The first 8 rows are patterns. Each new row is the sum of 2 different patterns, raised or lowered, with some noise. Before adding, each is slid sideways (what falls off one end comes back at the other) and multiplied by a number that may be negative. Names go in the order of the patterns.
(in the rows, 128 means zero)
Some rows, each with the names of its patterns after it:
92,116,116,124,140,151,116,133,132,137,118,122,127,94,111,140,131,139,131,113,118,128,120,113,124,114,131,123,138,136,110,145,147
S
114,125,117,134,121,150,134,131,129,101,119,134,123,134,141,106,120,122,149,128,137,112,134,131,155,104,114,114,134,141,144,111,140
Q
142,123,136,146,134,139,147,105,127,137,123,123,125,125,134,111,152,118,124,101,124,134,131,125,86,110,110,146,134,130,147,137,104
H
100,132,114,125,100,144,122,124,124,142,123,123,109,115,120,100,112,109,100,148,113,139,125,139,113,127,107,138,116,117,135,147,154
L
122,134,126,91,143,121,84,146,142,117,112,143,123,116,89,118,146,155,119,123,127,122,120,127,120,133,125,134,120,155,125,121,115
U
144,142,148,134,136,115,113,159,127,118,163,124,153,125,116,142,114,123,130,134,104,121,143,116,153,127,141,119,115,128,160,135,130
F
113,122,148,117,116,114,120,146,127,120,120,145,108,135,133,132,123,109,142,118,120,128,152,118,140,136,151,139,119,137,120,94,127
K
140,142,118,138,125,136,131,146,115,131,115,130,113,150,89,124,123,93,146,105,118,138,118,125,127,129,120,134,113,153,120,119,113
Z

New rows. What belongs after each?
121,137,133,127,155,140,126,136,106,128,125,130,118,134,131,137,125,128,131,114,109,118,130,111,151,130,144,117,119,112,132,113,123
S L
119,143,151,128,138,135,134,142,147,130,150,132,128,134,146,149,118,158,143,152,139,148,120,150,122,146,129,162,103,139,125,108,153
Q Z
124,118,122,120,136,129,109,148,97,112,94,132,135,120,90,116,116,107,103,100,109,115,120,135,90,126,132,81,124,111,115,134,125
U F
194,136,155,161,167,127,151,161,170,152,124,108,180,149,165,159,172,145,163,134,167,141,155,137,175,183,146,164,140,155,167,154,157
L U
124,134,153,144,147,148,146,149,145,145,156,127,152,148,146,151,146,155,148,153,153,137,137,138,146,142,143,135,155,131,148,143,137
L Z
162,117,136,146,151,125,133,147,148,143,126,124,132,147,136,146,138,145,129,155,140,138,158,118,150,145,137,145,136,138,151,135,137
U Z
156,139,158,125,160,122,161,160,165,126,138,142,137,165,144,155,130,152,158,112,142,170,113,153,124,137,153,130,145,166,146,136,168
H F
126,110,118,118,134,110,140,121,125,118,112,127,114,83,127,108,92,139,121,108,103,123,125,111,93,110,138,125,117,119,120,114,107
U K
131,125,139,96,125,127,104,91,121,92,131,92,123,130,124,121,157,109,146,121,98,140,149,157,111,109,115,130,111,120,139,115,117
L K
135,136,125,130,145,123,124,149,139,134,137,109,119,141,134,131,123,136,153,123,153,163,113,122,130,137,131,139,136,155,145,124,123
S U
139,160,141,137,127,152,149,152,117,168,139,112,157,165,136,132,165,152,150,104,142,160,171,131,151,147,143,141,155,140,152,139,149
L U
109,177,144,140,150,152,135,141,138,143,150,113,155,163,173,115,132,144,131,128,144,136,123,155,149,153,138,146,114,177,130,138,166
L Z
135,141,136,139,137,163,131,127,157,125,151,112,138,137,102,149,144,132,116,158,110,131,110,139,139,145,135,121,135,123,126,118,139
U Z
138,117,128,103,123,120,137,133,148,134,137,134,129,118,139,149,125,139,147,133,132,126,113,129,129,126,135,121,145,125,123,113,124
H U
141,144,155,173,140,156,141,150,193,163,167,139,148,147,140,140,182,137,154,139,143,154,139,141,169,157,147,163,151,157,150,149,160
H Z
126,101,95,98,108,121,101,126,116,101,126,138,75,105,94,111,111,143,77,112,111,95,114,91,104,91,92,118,113,120,109,102,94
S Z
123,134,165,172,126,115,102,134,146,139,135,142,142,139,138,130,129,128,105,146,123,124,162,135,141,160,110,116,171,112,117,132,149
S U
149,166,183,147,166,182,126,164,190,149,148,145,163,147,162,147,195,153,135,129,162,170,141,164,163,151,140,156,145,140,141,125,161
U K
119,126,133,100,142,147,101,134,138,110,110,152,130,116,100,129,146,161,117,125,118,117,133,114,106,159,133,141,122,142,108,131,113
S U
94,97,98,89,91,117,60,79,74,86,105,86,89,120,77,95,97,97,80,102,87,125,97,92,101,114,116,104,90,102,93,99,100
L Z
102,97,95,96,93,95,105,114,126,106,94,112,101,105,112,103,113,112,99,102,121,103,101,99,101,111,98,99,108,102,76,113,114
H U
129,144,119,140,137,116,151,126,122,118,128,126,136,87,141,127,108,131,127,126,109,138,118,117,89,129,136,153,120,132,112,149,124
U Z
149,128,110,142,106,78,144,115,124,145,105,100,116,113,139,118,122,120,141,123,139,122,126,113,103,146,119,116,129,155,116,142,130
S K
111,111,128,101,136,116,130,110,124,90,119,114,124,141,134,102,143,114,109,155,117,136,105,114,115,134,113,116,97,136,139,119,117
Q Z
113,107,113,122,109,124,122,138,127,122,131,125,113,111,143,96,114,121,136,99,124,128,133,109,86,114,117,125,115,134,110,117,121
L U
122,114,106,107,127,104,115,104,135,105,111,110,103,119,108,125,124,98,112,105,103,117,113,124,87,123,102,129,101,101,87,145,125
Q F
131,131,128,143,130,139,133,133,135,132,149,122,104,131,118,124,147,119,124,119,128,142,141,124,123,139,113,139,135,119,133,115,125
U K
87,94,89,123,130,114,104,117,105,110,117,104,107,116,117,100,128,61,101,110,79,127,101,87,112,98,122,110,117,93,119,101,149
Q Z
117,130,137,121,130,132,132,137,109,133,126,117,120,112,127,130,120,116,117,113,139,124,128,121,140,106,146,129,130,139,108,142,125
K Z
113,131,122,124,140,95,104,147,147,140,133,128,114,126,132,123,126,144,135,134,164,131,118,130,118,124,139,135,131,127,151,127,137
S H
129,151,138,142,133,136,150,130,121,165,143,150,128,132,124,152,136,132,133,162,134,142,183,141,122,140,137,128,150,151,156,149,139
S U
121,111,150,124,128,139,106,126,93,125,140,121,103,129,106,105,109,123,120,124,124,141,99,146,115,85,119,108,137,146,99,146,119
Q F
136,163,130,139,143,145,152,131,147,151,136,137,146,132,125,126,138,150,136,132,158,136,160,149,130,156,153,141,153,129,146,155,150
H K
124,160,174,169,122,146,152,137,138,137,145,149,165,171,124,169,163,120,152,130,161,165,124,175,155,131,159,182,156,133,172,131,149
U F
123,108,128,114,135,98,127,128,119,108,98,137,132,120,121,156,99,115,125,127,101,123,127,149,131,114,123,132,132,137,107,130,110
L U
121,138,102,127,104,131,107,122,133,133,151,84,125,102,123,101,137,102,116,117,127,111,108,101,106,118,103,92,105,99,125,110,120
L F
103,119,130,119,120,115,120,131,127,147,105,146,139,97,132,110,156,149,127,131,130,127,114,144,148,108,142,103,120,115,131,130,143
H F
134,135,120,118,133,118,125,132,132,116,139,119,122,120,131,120,119,133,134,128,109,131,137,112,116,142,119,113,134,150,116,134,133
U K
164,133,148,133,162,118,139,144,162,139,126,160,140,146,143,165,125,141,165,159,143,152,145,148,110,133,135,128,154,132,134,116,131
F K
171,154,157,172,166,164,167,159,168,157,160,168,164,160,168,180,171,165,166,172,148,180,172,184,160,163,160,174,186,173,163,168,170
Q H
111,116,113,114,112,112,105,95,152,91,85,132,115,127,111,63,103,115,64,124,115,109,100,125,136,114,60,98,117,133,115,113,110
S U
124,120,157,143,140,157,126,120,134,127,130,150,135,148,139,120,135,132,117,112,141,125,140,119,162,115,129,113,129,127,135,130,109
H L
128,130,147,138,148,144,153,128,171,149,148,168,117,149,160,129,153,145,151,132,149,135,155,112,148,150,161,134,130,160,137,150,143
L Z
133,123,123,137,132,126,118,113,123,138,129,126,108,141,151,127,126,139,108,130,124,141,120,135,128,149,118,113,112,129,143,131,125
Q U
119,130,138,114,129,117,127,117,140,125,116,135,104,138,120,125,131,119,97,124,126,111,117,114,119,122,132,137,94,121,139,89,118
S F
133,148,154,166,166,152,105,139,154,133,145,142,132,139,160,180,123,159,150,124,157,148,139,155,130,169,166,160,135,183,149,136,156
Q F
138,126,130,132,160,138,145,139,157,126,136,142,148,136,129,160,124,132,139,171,134,157,143,164,152,147,139,129,107,144,136,145,151
Q K
98,126,135,138,91,133,112,120,93,107,127,86,113,159,122,142,128,91,121,130,126,115,101,109,128,122,113,144,100,129,131,97,127
S K
138,127,149,129,133,134,154,118,145,146,155,146,129,143,150,110,141,149,124,142,135,138,122,134,153,155,137,124,133,129,143,140,143
U K
122,110,106,107,87,114,97,101,139,112,128,121,120,104,118,100,143,114,108,129,134,138,106,128,111,108,94,131,122,114,116,121,127
Q L
121,129,152,137,136,99,138,120,122,121,159,109,134,111,122,118,115,119,161,146,107,137,126,132,117,135,142,108,138,142,151,131,115
H L
111,137,126,106,83,113,115,105,109,105,112,112,119,124,93,117,108,95,119,103,117,119,106,137,110,114,129,119,112,109,128,93,116
U F
121,128,117,96,120,104,90,123,84,109,138,87,106,90,109,137,106,115,110,131,93,133,123,109,116,84,128,98,111,121,137,89,123
F K
112,134,115,118,132,94,117,120,108,122,122,96,125,116,130,122,128,111,126,119,146,92,114,113,136,130,128,106,128,130,127,121,116
Q H
95,90,60,111,87,70,105,110,76,101,106,92,102,58,97,110,108,92,91,93,90,91,90,96,84,94,102,94,106,85,93,80,91
U Z
152,158,151,150,154,178,148,157,169,180,159,164,168,167,159,164,150,135,158,165,154,155,163,129,156,142,147,164,164,156,152,198,153
S K
124,88,98,90,118,132,77,76,136,69,70,104,127,112,79,140,110,97,66,125,135,123,114,80,111,92,111,123,103,83,100,115,87
U F
130,127,124,135,134,95,128,102,127,111,143,130,120,133,150,94,107,100,102,153,142,121,129,145,121,117,119,125,80,110,138,138,141
S L
97,133,134,136,126,110,138,139,112,129,169,108,127,138,151,126,123,139,141,107,116,101,126,144,120,122,121,121,143,122,122,118,143
U K
98,109,113,117,76,118,66,106,87,135,99,91,93,110,138,114,106,74,89,81,71,79,107,96,96,97,79,99,79,79,109,105,83
H L
117,137,138,139,143,110,128,129,130,109,136,115,116,114,143,141,120,138,141,122,107,130,121,117,103,122,146,132,125,163,123,142,123
L K
131,150,114,135,160,186,134,154,154,160,150,142,149,145,120,152,131,162,161,135,131,134,147,160,121,154,139,129,146,163,144,138,154
U K
177,168,172,176,170,176,165,177,168,187,164,183,173,166,178,198,133,166,166,155,192,177,163,183,173,179,168,172,170,158,157,195,173
S Z
